The same things were measured in two ways. Each way mixes the same 11 hidden numbers, adds some noise and spreads widely along 6 directions of its own, which tell nothing about the thing.
(in the rows, 128 means zero)
Some things both ways: the first way, then the second way.
[130 146 173 108 117 129 132 116  92 129 110 137  65 136 131 108 133 133
 104 154 108 119 131 141 136 134]
[129 170  55 125 108 139 168 157  94 148 112 117 119  81 127 134 101  88
 125 103 142 158 131 137 132]

[120  72 145 133 145 100 101 141  35  58 121 138  95 165 178 132 181 139
 127 136  82  76 145 177 102  64]
[158 133  96 154  95  83 170 161 122 148 160 119 150  78  93 130 147 106
 136 137 139 130 114 128 104]

[121 135 127  73 135 131  92 140 130 108 127 187 135 173 118 149 113 120
 127 158 134 113  90 173 109 130]
[137 135 155 160 149 134 139 119 154 140 114 144 156 137 106 138 136 140
 145 156 132 150 140 165 114]

[128 135 142 102 123 112  69 154 102 118 132 185 108 144 145 108 132 128
 136 110 119 144 120 154  86 117]
[123 122  85 128 101 124 118 118 113 148 167 105 121 101 125 129 108  52
 153 126 152  82 144  98 129]

[139  59  79 189 195 141 110  95 131 131 113  41 204 116 180 158  92 101
 154 140 120  82 140 134 164 130]
[ 90 125 176 154 142 146 144 113 156 128 103 159 149 121 135 113 126 148
 155 155 115 146 114 130 150]

[188 143 137 118 167 139  59 144 153 119 120 193  89  73 149  83 142 138
 142  62 120 121 154 111 129 102]
[151 132 137 165 123  85  97 144 124 145 120 107 113 178 131 113 121 120
  79 125 121 111 156 171 113]

[ 82 116 164 136 102 131 180 112 106 131 130 114  80 159  82 165 141 122
  77 161  75 136  90 142 138 153]
[126 177 146 125 145 122 123 112 144 147  71 100 126 122 108 112  95 167
 119 150 149 156 139 114 134]

[106 157 124  87  93 140 125 120 105 122 121 146 174 176 173 144 116 100
 154 161 112 155  98 196  85 116]
[101  83 185 186 149 151 121 127 137 129 165 157 146 165 150 130 156 162
 166 125  81  76 133 140 116]

[152 126 121 118 108 150 130  83 142 121  84 153 103 121 174 119 153 101
 131 125 139 129 148 128 170  92]
[109 134 120 167 134 137 137 145 142 156  92 124 115 143 146 114 130 139
 109 124 145 130 141 151 130]

[154 108 138 131 173 136  56 154 130 117 119 163 135 135  95  86 126 159
 149 123 161  92 123 170  96 144]
[139 128  89 138 139 132 137 147 128 140 116 106 113  99 117 119 116 100
 127 153 153 158 161 141 122]

[170 137 145  98 129 148  99  93 151 121 110 178  92  88 127  91 167 134
 127 146 159 115 151 110 147 106]
[145 106 141 138 135 129 138 147 154 112 156 136 129 132 125 140 171 113
 138 151 119  81 120 136 111]

[118  92 130 152 131 129 142  83 100 139  99 105 128 140 130 131 124 106
 119 187 152 102 121 158 177 146]
[ 95  94 141 105 110 126 125 121 130 117 135 124 145 106 147 114 130 117
 158 125 111 119 126 126 134]

[130 121 117 100 112 111  93 110 145 120 122 169  97 138 157 157 135 112
  95 127 112 151 125 124 140 125]
[115 125 181 126 116 151 118  82 117 123 139 145 169 136 100 142  99 112
 156 162 112 135 109  90 150]

[127 102 106 129 134 115 110  82 106 138  81  98 146 149 171 138 111  88
 139 162 153 119 130 138 156 122]
[154 127  82  91  80 134 174 136  98 101 129 149 152  83 125 158 131  86
 132 121 117 169 103 129 137]

[144 112 152 162 150 150 138  85 173 155 112 104 100  77  82 112 143 145
  93 145 138 118 144  74 162 180]
[103 146 126 112 127 129 125 151 147 122  66  98 107 165 140 117 143 158
  88 118 135 136 127 136 157]

[169 122 159 134 154 141 102 117  72 107 130 115 122  86 158 102 168 137
 148 147  78  89 160 155 113  79]
[112  66  94 118  65 115  92 132  74 129 160 104 128 189 117 165 156  69
  96 105 114 104 165 119 122]

[127 108 114 147 168 144 105 144 127 114 126 127 160 139 142 118 124 126
 151  90 105 105 127 124  94 124]
[127 112 113 117 123 122 127 151 146 137 155 109 117 116 131 123 147 111
 119 123 134  94 123 120 107]

[ 78 121  88 125 126 125 156  81  98 115  66 134 133 189 171 159 132  55
 150 136 126 137 116 172 144  99]
[119 163  24  95 101 140 162 169 138 149 129  90 104  91 150 134 126  60
 105  78 146 126 101 134 135]

[156 136 138 138 181 160 102 156 156 123 149 132 148  79 169 112 104 139
 145  69  87 111 136  75 112 127]
[ 98 128 135 137 134 156 129 113 136 141 116 147 125 125 134 123  99 100
 133 142 140 136 130 126 143]

[179 127 169 100 141 122  87 131 139 134 152 157  53  75 134  69 144 158
  95 115 166 109 149 104 168 137]
[120  66 115 131  78 106  75  82  95 159 168 107 146 131 106 123  80  58
 124 150 140 157 166  99 120]

[172 126 110 122 111 147 115 104 131 114  92 154 127 113 222 112 150  84
 152  62 105 127 152  82 148  58]
[113 154 107 163 126 134 155 142 137 153  92 148 115 119 138 127 125 126
 122 121 156 131 140 145 130]

[146  76 114 150 181 116 106  92 108  96  87 106 126 128 128 137 163 119
 143 145 131  81 136 185 153  98]
[ 82 151 178 155 166 148 120 120 135 120  75 152 123 166 111 122 115 181
 132 157  96 195 149 134 155]

[170  99 117 152 161 123  67 130 152 151 116 122 137 108 129  99 104 130
 124  90 144 106 134  68 137 151]
[129 127 118 113 102 103 123 128 118 128 100 127 125 128 122 133 127 125
 113 125 157 134 151 132 133]

[107 145 163  92 176 153 129 144 133 128 129 107 138 150  90 129  78 151
 129 179 143  95  87 142 109 173]
[123 137  97 109 130 153 163 144 150 128 124 148 124 101 136 151 150 117
 135 113 138 131 122 139 111]

[161 105 108 158 151 149 120  92 106 113 104 141 107 119 150 113 162  98
 142 106  97  87 162 161 158  82]
[127 185 122 119 166 138 159 163 168 123 118 113 104 103 146 131 157 160
 150 104 111  76 113 140 111]

[121 102 146 118 153 130 110 113  98 103 108 142  89 147 103 131 139 132
 120 182 134  84 124 182 147 121]
[143 105 139 115 126 139 127 112 123 127 153 134 144  95 104 134 106  96
 144 170 133 149 134 109 111]

[ 96 113 157 130 145 144 156 102 119 109 113 127  67 142  89 163 141 135
  92 188  98 107 118 192 158 142]
[155 174 147  90 147 144 154 143 152 110 122 112 135 101 127 137 136 157
 132 130  90 108  79 117 114]

Other things, the second way, with their names:
<956>: [132 104 104 137 114 146 144 138 123 143 158 118 144 113 117 151 147  99
 142 133 125 115 129 123 105]
<180>: [127 116 169 186 150 122 131 140 148 143 145 143 128 130 141 104 133 160
 140 140 101  97 127 140 108]
<414>: [162 151  93 134 131 134 152 128 150 133 148 117 143  93 109 130 109  93
 128 152 105 184  90 127 133]
<838>: [ 49  75 165 138 107 161  81  93 102 154 102 135 142 192 135 126  98 140
 107 121 114 174 159 118 140]
<289>: [143 155 149 122 117 115 141 123 107 116  80 133 158 135 106 133 107 143
 118 142 128 177 130 158 149]
<500>: [154 173 116 121 133 110 159 132 146 123 117 139 137  89 120 130 118 112
 148 128 136 142 122 159 129]
<355>: [131 140 160 122 140 135 151 136 135  85  94 184 128 149 153 151 158 204
 129 102  91 147 124 157 134]
<333>: [162 139 119 119 133 126 139 144 107 120 153 134 129 100 116 132 102 107
 122 134 112 148 123 138 114]
<301>: [158 121 111 144 121 110 116 109 122 156 148 120 140 102 103 117  84  98
 125 158 152 167 145 121 112]
<824>: [120 129  76  90  98 147 121 116 116 141 134  91 137 129 109 158 120  56
 126 120 156 128 143 116 130]
<66>: [134 121 102 153 120 102 106 122 114 149 140 106 118 124 104 122 108  97
 132 149 142 145 172 120 124]
<1024>: [ 71 160 123 150 142 164 144 113 124 149  86 133 138 122 123 132 100 122
 165 128 130 165 154 140 153]
<638>: [111 117 198 166 168 134 102 122 140 124 129 151 127 169 103 127 132 172
 138 165 105 131 158 127 120]
<78>: [111 112 106 126 119 159 152 141 127 129 177 147 123  98 122 153 153 105
 155 124 121 102 111  81 113]
<813>: [140  94 118 119 110 138 109 115 105 124 112 133 131 162 135 140 111 150
  85 122 120 196 146 136 129]
<604>: [140  52 182 113  99  90  70 108  97 102 129 137 146 183 109 124 122 130
  94 160 119 160 167 141 129]
<530>: [168 103 131 134  99  90 118 136 111 142 127 103 157 145  95 130 126 126
  88 148 142 162 139 154 107]
<696>: [187 145  86 151 114 104 155 151 139 152 139 104 141  94 108 134 129  90
 111 150 122 153 116 156  94]
<1037>: [130 103 150 132 127 124 116 127 132 131 115 144 122 124 137 103 100 132
  98 149 139 161 130 136 126]
<511>: [101 126 104 139 120 141 121 119 109 162 107 127 102 102 144 110  81 132
 120 122 151 151 161 103 121]
<1039>: [138  64 139 120  87  94 103 137 122 130 169 114 136 159 128 137 168 151
 100 112 112  94 127 108  93]
<306>: [206 120 156  94 128 109 143 124 129  87 130 158 140  96 103 149 132 170
 114 165 111 176 121 130  92]
<380>: [163 122 136 155 130 116 161 153 136 139 150 137 138  74 125 113 129 114
 137 157 128 110 114 141  92]
<809>: [ 83 114 138 110 125 153 129 137 124 118 134 160  97 128 153 139 143 149
 129 101 110  97 132  95 116]
<685>: [147 144 173 153 136 104 113 114 139 132 124 132 141 136 110 105  94 134
 122 161 115 144 117 130 140]
<916>: [136 144 113 101 131 145 133 131 134 118 148 115 123 110 115 144 128 107
 136 134 114 117 115  98 124]
<214>: [148 116 125 158 106  73 119 143 126 162 157  95 125 107 103 108 137 113
 128 149 158  69 146 104  96]
<1065>: [118 100 136 118  98 127 113 130 102 121 117 123 140 173 131 142 136 137
 102 110 117 129 138 134 136]
<217>: [127 179 120 126 151 140 145 138 172 133 109 113 107 129 114 149 161 146
 136 136 131  98 119 106 120]
<751>: [103  82 108  97  74 119  96 107 104 129 131 107 148 153 124 134 112  73
 111 119 137 151 141 121 151]
<843>: [164  94 179 139 111  94 122 122 136 131 151 146 141 124 159 125 150 177
 131 115 114  47 129 132  75]
<607>: [151 107 152 174 118 103 109 113 112 139 107 141 148 174 111 133 120 166
 103 146 120 181 164 156 123]
<110>: [123 148 123 126 123 152 160 102 127 125  85 148 153 101 113 137 108 154
 147 152 136 201 120 105 159]
<907>: [149 125 104  69 109 161 153 115 154 109 144 137 140  92 134 169 147 104
 136 124 108 135  90 105 106]
<205>: [102 105 134 103 124 152  94  96 116 132 134 109 143 141 105 131  91  88
 133 151 139 162 152 113 145]
<297>: [118 137  96  46 111 163 130 136 119  87 136 105 124 144 137 173 151  99
 124  92  95 110 108 111 141]
<532>: [160  94 129 104 105 123 115 140 108 100 124 126 126 160 127 146 140 117
  79 139  96 160 131 148 119]
<128>: [109 143  99 131 129 154 151 142 130 108  91 157 103 141 162 140 138 149
 118 104 104 159 125 134 161]
<284>: [126 125 137  95  79 125 124  96 112 110  99 138 151 150 141 150 120 142
 112 110  98 157 104 111 151]
<39>: [128 139 134 153 139 135 150 149 134 128 139 137 123 104 120 115 127 125
 141 151 124 119 110 106 139]
<933>: [121 116 133 105 134 119 134 134 161 118 144 127 132 108 123 133 159 114
 156 138 136 105 135 138 113]
<997>: [109  89 120 133 114 160 123 113 108 139 123 146 140 137 119 144 112  95
 126 146 142 171 158 132 127]
<995>: [ 43 105 134 139 130 122  92 118 140 148 141 122 115 145 134 103 118  98
 154 119 124 121 162 124 148]
<265>: [111 135 114 110 135 160 158 123 159 130 131 141 124  86 136 140 143 139
 157 129 139 119 109  87 125]
<784>: [107 102 144 117 109 120 118 145 113 108 124 134 136 176 135 141 158 142
 112 104 102 119 137 147 137]
<423>: [106 133 183 142 142 133 106 103 127 119 115 159 138 173 115 144 125 174
 137 135  93 146 145 125 132]
<291>: [ 38 124 125 192 155 155 124 143 164 189  94 126 119 162 136 100 122 118
 126 122 162 145 162 164 142]
<10>: [134 146 174 170 149 100 144 130 164 130 112 149 151 130 120 111 137 171
 145 148 108 148 118 159 134]
<830>: [ 56  94 164 138 123 149 100 108 147 145 119 133 125 155 144 108 117 115
 131 135 119 120 131 108 145]
<36>: [162 108 168 133 155 138 139 128 120 111 179 155 155  86  96 132 111 129
 162 174 104 154 130 130  94]
<918>: [144 113 129  73 121 138 130 130 142 111 161 117 121  92 117 142 144 124
 130 143 132  95 109  72 100]
<823>: [144 138 105 129 118 125 144 131 117 135 119 118 133  87 104 113  91  86
 124 166 144 178 125 122 141]
<993>: [144 132 118 113 129 139 142 145 154 136 141 103 127 106 133 131 143 115
 127 134 133  88 105 121 106]
<630>: [108 170  81 110 120 160 170 114 130 129 117 130 136  74 132 148 117 100
 182 117 126 132 117 100 152]
<946>: [104 162 106  94 138 163 149 123 144 102 111 143 113 112 143 147 130 120
 156 113 111 134 118 114 158]
<204>: [116 149 173 147 174 160 127 123 143 114 140 145 124 140 126 137 129 160
 165 143  90  97 129 116 131]
<215>: [138  63 123 139 119 126 114 149 118 142 197 120 128 106 112 117 123  68
 116 163 115 129 131 121  83]
<254>: [176 132 121 128 108  82 117 126 125 143 152 106 139 109 107 121 104 104
 108 143 127 139 131 136  97]
<794>: [ 28 112 140 136 132 188 136 107 131 133 170 157 130 118 117 156 151 108
 209 128 101  82 127  49 141]
<695>: [162 141 122  69 111 142 152 129 119  98 134 133 142  87 131 148 116 144
 120 120  86 164  81 103 118]
<581>: [112 129 131  89 123 142 148 137 138  91 105 162 110 124 145 157 168 161
 136 112 113 119 127 117 128]
<73>: [168 115 103 181 102  96 137 137  98 176 132 122 169 117  99 114  79  66
  98 149 145 204 153 205 103]
<309>: [121 194 126 130 165 144 148 133 163 126 116 123 117 113 137 127 116 157
 144 114  80 148  97 128 134]
<1018>: [116  94  97  92  82 120  98 118 121 131 116  90 113 145 158 132 136 131
 102 102 127 112 144  99 125]
<569>: [150 161 147 122 156 136 131 138 150 112 127 130 122 140 101 138 125  94
 123 163 124 126 121 144 133]
<1035>: [122 117 127  90 116 131 137 122 144 105 116 154 123  99 144 127 122 114
 127 135 120 156 114 120 131]
<827>: [179  80 166  99 111 103  95 127  94 108 176  99 150 121  95 131 119 127
 115 163  95 124 134 109  84]
<200>: [158  95 116 122 100  99 127 143 120 134 165 112 141 105 114 123 126  88
 113 141 128 128 124 133 101]
<881>: [160 131  84 180 130  95 140 172 109 142  98 124 111 137 142 104 112 133
  86 117 131 191 166 211 124]
<571>: [ 94 126 156 167 128 105 133 137 198 159 133 118 137 148 146 117 182 164
 141 109 119  60 104 133 109]
<14>: [113 108 169 105  96 113 106 129 107 116 118 115 141 186 130 154 164 166
 108  95  84  89 138 135 106]
<763>: [130 137 126 144 135 119 154 160 149 120  92 131 134 144 133 128 161 188
 111 117 105 174 121 167 131]
<522>: [122 177 113 124 147 115 132 139 163 131  67 113 107 147 130 131 142 166
 117 111 148 143 156 161 136]
<13>: [162 163 148 159 153 123 132 104 124 128 123 130 142 106  84 122  87 119
 157 190 134 165 144 118 143]
<796>: [129 182 118 109 166 153 161 118 163 115 132 141 124  51 108 133 105 104
 186 164 115 157 112 107 132]
<194>: [105 140 111 154  96  96 123 128 142 139  85 117 123 164 152 109 129 124
 102 106 124 137 121 146 174]
<351>: [130 224 109 148 165 121 159 149 184 140  79 121 112 147 143 132 136 163
 125  89 126 123 114 183 146]
<440>: [ 82  90 109 120  75 107 111 130 103 134 162 106 133 137 144 122 142  88
 142  92 129  63 129  95 150]
<261>: [ 66  73 179 143 117 116  74 112 112 132 159 127 127 163 120 103 111 104
 140 145 115 102 154 100 146]
<704>: [ 96  78 169 135 100 156  79  72 101 136 129 131 151 182 119 141 104 102
 130 154 135 113 152  90 149]
<45>: [117 134  94 109 150 158 134 133 126 125  89 124 106 100 135 124  97 116
 127 142 145 192 169 147 132]
<558>: [ 87 161 162 153 144 176 151  88 118 118  79 182 137 132 126 146 105 193
 167 142 102 175 124  81 171]
<329>: [144 175  95  58 133 175 154 126 116  80  72 142 116 113 119 162 106 138
 106 133 110 228 113 114 161]
<1009>: [152 139 149 127 139 110 126 121 148 113 124 129 147 134 135 122 119 159
 129 126  91 162 114 158 133]
<668>: [130 109 117 135  93 133 126 106  98 143 139 112 160 128 121 140 110 121
 134 126 107 150 125 108 129]
<495>: [150 110  58 116  87 120 142 167  99 134 108  96 129 132 119 132 125 103
  61 122 121 221 122 154 132]
<199>: [135  92 111 101 106 165 122  87  92 111 129 161 131 117 122 159 101 132
 130 143 128 191 150  78 134]
<478>: [179 143 100 150 113 113 156 152 110 126 117 146 133 141 103 156 142 140
  92 133 128 179 131 154 120]
<515>: [123 114 121  97 113 151 125 108 101 108 166 141 139  94  76 148 101  88
 144 176 112 190 115  53 144]
<1092>: [135 145 145 177 172 138 126 137 153 153 123 112 134 127 109  97  94 107
 131 174 134 156 135 163 132]
<206>: [ 94 146 110 115 147 142 119 150 142 144 155  90 114 113 132 108 109  63
 146 118 130  87 128 136 132]
<25>: [125  49 148 151  91 104 101 123 114 138 148 134 149 151 122 113 124 100
 100 155 118 163 140 142 120]
<219>: [133 144 131 129 140 115 136 165 148 141  95  98 112 114 128  98 125 138
 100 141 145 131 130 153 116]
<937>: [ 91 148 112 182 116 119 127 126 124 165 124 129 122 154 126 133 127 126
 136 103 125 114 148 125 139]
<427>: [ 97  93 112  55  96 128  88  93 114 125 162  94 127  89 142 115  86  84
 149 114 131 115 136  73 131]
<232>: [199 142 108 124 114 101 150 152  99 114 105 148 130 108 102 134 107 118
  81 154 138 207 139 168 116]
<401>: [ 69 138 119 139 131 151 126 140 131 145 102 122 120 165 127 141 141 118
 125 111 121 132 150 141 138]
<54>: [ 87 118 183 166 152 137 144 135 146 132 129 143 142 116 130 115 152 159
 187 146 110  80 137 133 121]
<721>: [177  99 144 137 101  79 114 140 108 151 217 106 147  92 102 121 121  76
 135 141 125  47 128 117  63]
<841>: [157 170 117 128 130  95 137 126 159 140 136 126 130 102 109 134 124 122
 136 130 136 125 125 130 109]

Some of these things the first way, each followed by its name:
[117 122 132 118 153 126 123 101  84 128 113  68 139 147 140 136 120 105
 139 168 101 105 131 136 111 118] => <478>
[138 120 126 116 157 120 109 115 115 127 127 109 130 131 136 135 124 112
 129 132 112 111 121 145 131 122] => <423>
[163 101 131 125 131 133  82 122 167  86  68 245  58 133 118 103 180 145
 114  88 164 110 140 142 155 105] => <219>
[117 112 158 132 110 122 159  90  93 134 126  46 100 122 161 140 144 126
 101 177 102 134 134 145 150 123] => <558>
[144 155 167  91 148 157 108 149 147 130 143 143 133 118 123 107 102 155
 127 144 127 112 107 115 107 153] => <997>
[114 115 146 128 164 128 119 117 111 141 125 112 119 144  65 125 115 126
 117 168 133  96 104 149 129 165] => <522>
[134 115 186 107 178 130 108 120  76  87  98 144  51 114 118 101 152 159
 125 184 142  72 147 175 149 106] => <355>
[113  89 131 162 154 116 124 110  76 116 107  97 145 134 138 141 145 111
 137 146  91 104 126 146 118 118] => <261>
[ 99 168 176  83  73 149 189 129 147 142 154 130 106 135 132 116 133 132
  90 126 119 165  94  68 109 159] => <265>
[139 133 154  96 134 129  94 142 138 138 130 120 104 130 129  83 115 152
 127 126 178 132 120 131 116 149] => <199>
[ 96 156 177  81 113 131 154 100  97 150 125 127  87 170  56 129 115 129
  86 228 138 113  91 160 133 181] => <36>
[ 83 116 162 119 124 109 169 115  84 117 137  81 123 145 121 140 168 124
 105 146  92 134 108 111  90 132] => <515>
[139 135 159  91 165 132  99 130  87 103 121 169  76 138 138 131 108 137
 114 184 113  73 129 179 155 124] => <73>
[127 118 144 146 153 131 108 132 122 153 127 113 161 122  97 120 106 125
 127 136 115 117 101  86 103 168] => <604>
[122 125 135  97 156 139  64 168 168  93 118 211 111 163 103 126 119 162
 128 114 151 126 101 179  91 142] => <993>
[146  76 122 143 159 126  66 113 117 122 101 111 157 160 107 141 106 145
 136 201 159  84 116 214 136 149] => <54>
[137 134 118 120 141 140 135  71 122 121  97 166 102 101 126 140 170  79
 127 132  84 118 143  98 152  90] => <569>
[139 143 145  95 152 163 133 151 159 103 153 158 120 103 166 115 130 133
 135  91 120 117 120 112 131 109] => <907>
[114 110 154 149 145 142 126 136 136 146 132  77 137 127 106 115 104 149
 129 147 149 130 104 159 126 168] => <1018>
[153  98  93 153 160 116  91 102 144 135 119 132 111  92 172 126 139  95
 120  75 113 125 160  90 161 112] => <685>
[131 137 119 115  97 113 122  97 125 184 127  93 159 150 114 109 113  89
 125 134 148 157 100 111 118 162] => <66>
[137 139 151  96 150 143 109 148 135 108 145 147 120 125 138 121 126 141
 132 126 118 116 111 161 117 121] => <696>
[111 166  77 101  97 127 157  79 140 165 116 147 143 150 174 153 116  28
 123  81  90 171 113  82 142 122] => <351>
[ 98 138 138  96  75 126 151 119 122 119 118 146 123 176 155 130 149 108
 116 122 126 162 100 121 101 120] => <1039>
[155 102 118 144 157 143 140  79 150 141  86 104 115  90 155 105 132  99
 134 117 175 106 142  81 204 120] => <1035>
[154  99  88 165 132 122  92 105 124 139 110 138 151 131 173 146 120  86
 123  91  80 119 138  94 142 119] => <289>
[142 125 152 114 170 124  99 129 111 132 132 150  80 109 113 107 113 132
 109 142 131  90 131 115 151 143] => <500>
[197 142 154 143 138 161 118 122 169 158 158 115 120  64 133 103 117 150
  99 103  84 110 137  72 151 154] => <14>
[153 140 163 136 182 165 111 158 138 109 143 141 146  79 138 100 134 156
 155  91  88 109 127 109  92 121] => <532>
[127 118 112 110 134 128 112 103 138 147 111 149 154 156  98 123 113 103
 126 154 164 109  97 118 136 156] => <933>
[137 111  88 142  99 110 110  81 107 160 122 115 144 138 155 135 142  62
 124 114  97 149 136 116 136 111] => <13>
[ 92 115 140 133 114 137 194  81  81 126 113  85 138 153 143 144 154  96
 117 179 101 116 118 146 136 120] => <763>
[ 79 136 167  78 147 115 143 131 106  88 138 160  68 139 128 133 163 139
 109 162 136 130 116 187 122 124] => <414>
[115 139  83 128  74 129 139 114 140 172 148  87 201 169 205 155  88  67
 128  95  92 184  97 121 108 146] => <668>
[140 148 183 110 144 136 114 137  66 103 108 178  74 117 138  71 160 146
 143 137 124  99 140 166 113 102] => <881>
[143  92 147 150 115 122  99 138  91 113 132 127  99 132 141 113 160 136
 113 110  88 114 139 128 108 102] => <214>
[108 126 195 123 141 134 156 111  48  93 117 141  72 117 120 125 176 144
 110 194  74  89 137 156 124 106] => <784>
[119  85 103 166 196 129 107 131 124 113 114  89 139 142 157 141 104 120
 142 101 119  93 133 170 139 129] => <695>
[155 105  94 139 145 127  87 111 129 113 117 196 112 123 153 114 160  98
 126  86 115 106 152 130 143  98] => <205>
[137  86  74 162 185 135  88  93 111 143 122  82 177 144 129 154  91  85
 145 159 104  79 140 167 144 133] => <824>
[154  80 114 111 156 105  71  82  95  93  70 166  79 161 127 137 145 117
 125 199 174  77 140 252 190  98] => <1024>
[101 112 170 119  99 120 155  84  60  82  85 154  44 137 149 131 214 123
 109 172  98 124 151 163 136  71] => <39>
[126 145 155  79 133 111 116 140 125 125 142 171  65 130 119 112 138 125
  98 105 131 128 109 100 129 131] => <841>
[146 146 175 132 152 166 143 133 120 143 134 130 119 102  84  82 124 147
 131 136 128  93 113 122 130 157] => <45>
[148 131 142 120 131 132  97 118 143 134 118 151 108 121 131 115 128 137
 109 133 125 128 134 118 127 145] => <1065>
[140 128 154 125 171 133 113 133 138 107 114 161  85 100 113  98 160 145
 125  94 132 113 133 117 129 124] => <329>
[156 146 149  81 113 126  97 113 172 141 109 192  64 117 112  87 136 141
  91 122 186 135 126  90 154 156] => <200>
[155 117 132 109 128 121  92 113 113 124 120 138 101 125 152 107 141 122
 124 134 140 115 140 145 142 109] => <607>
[131 112 150 106 154 130  85 138 179 126 111 159  77 140  61 105 126 170
  97 134 191 118 113 125 127 174] => <918>
[157 141 149  84 101 139  75 140 170 142 108 182  77 144 134 101  89 143
 110 128 186 145 112 141 154 148] => <843>
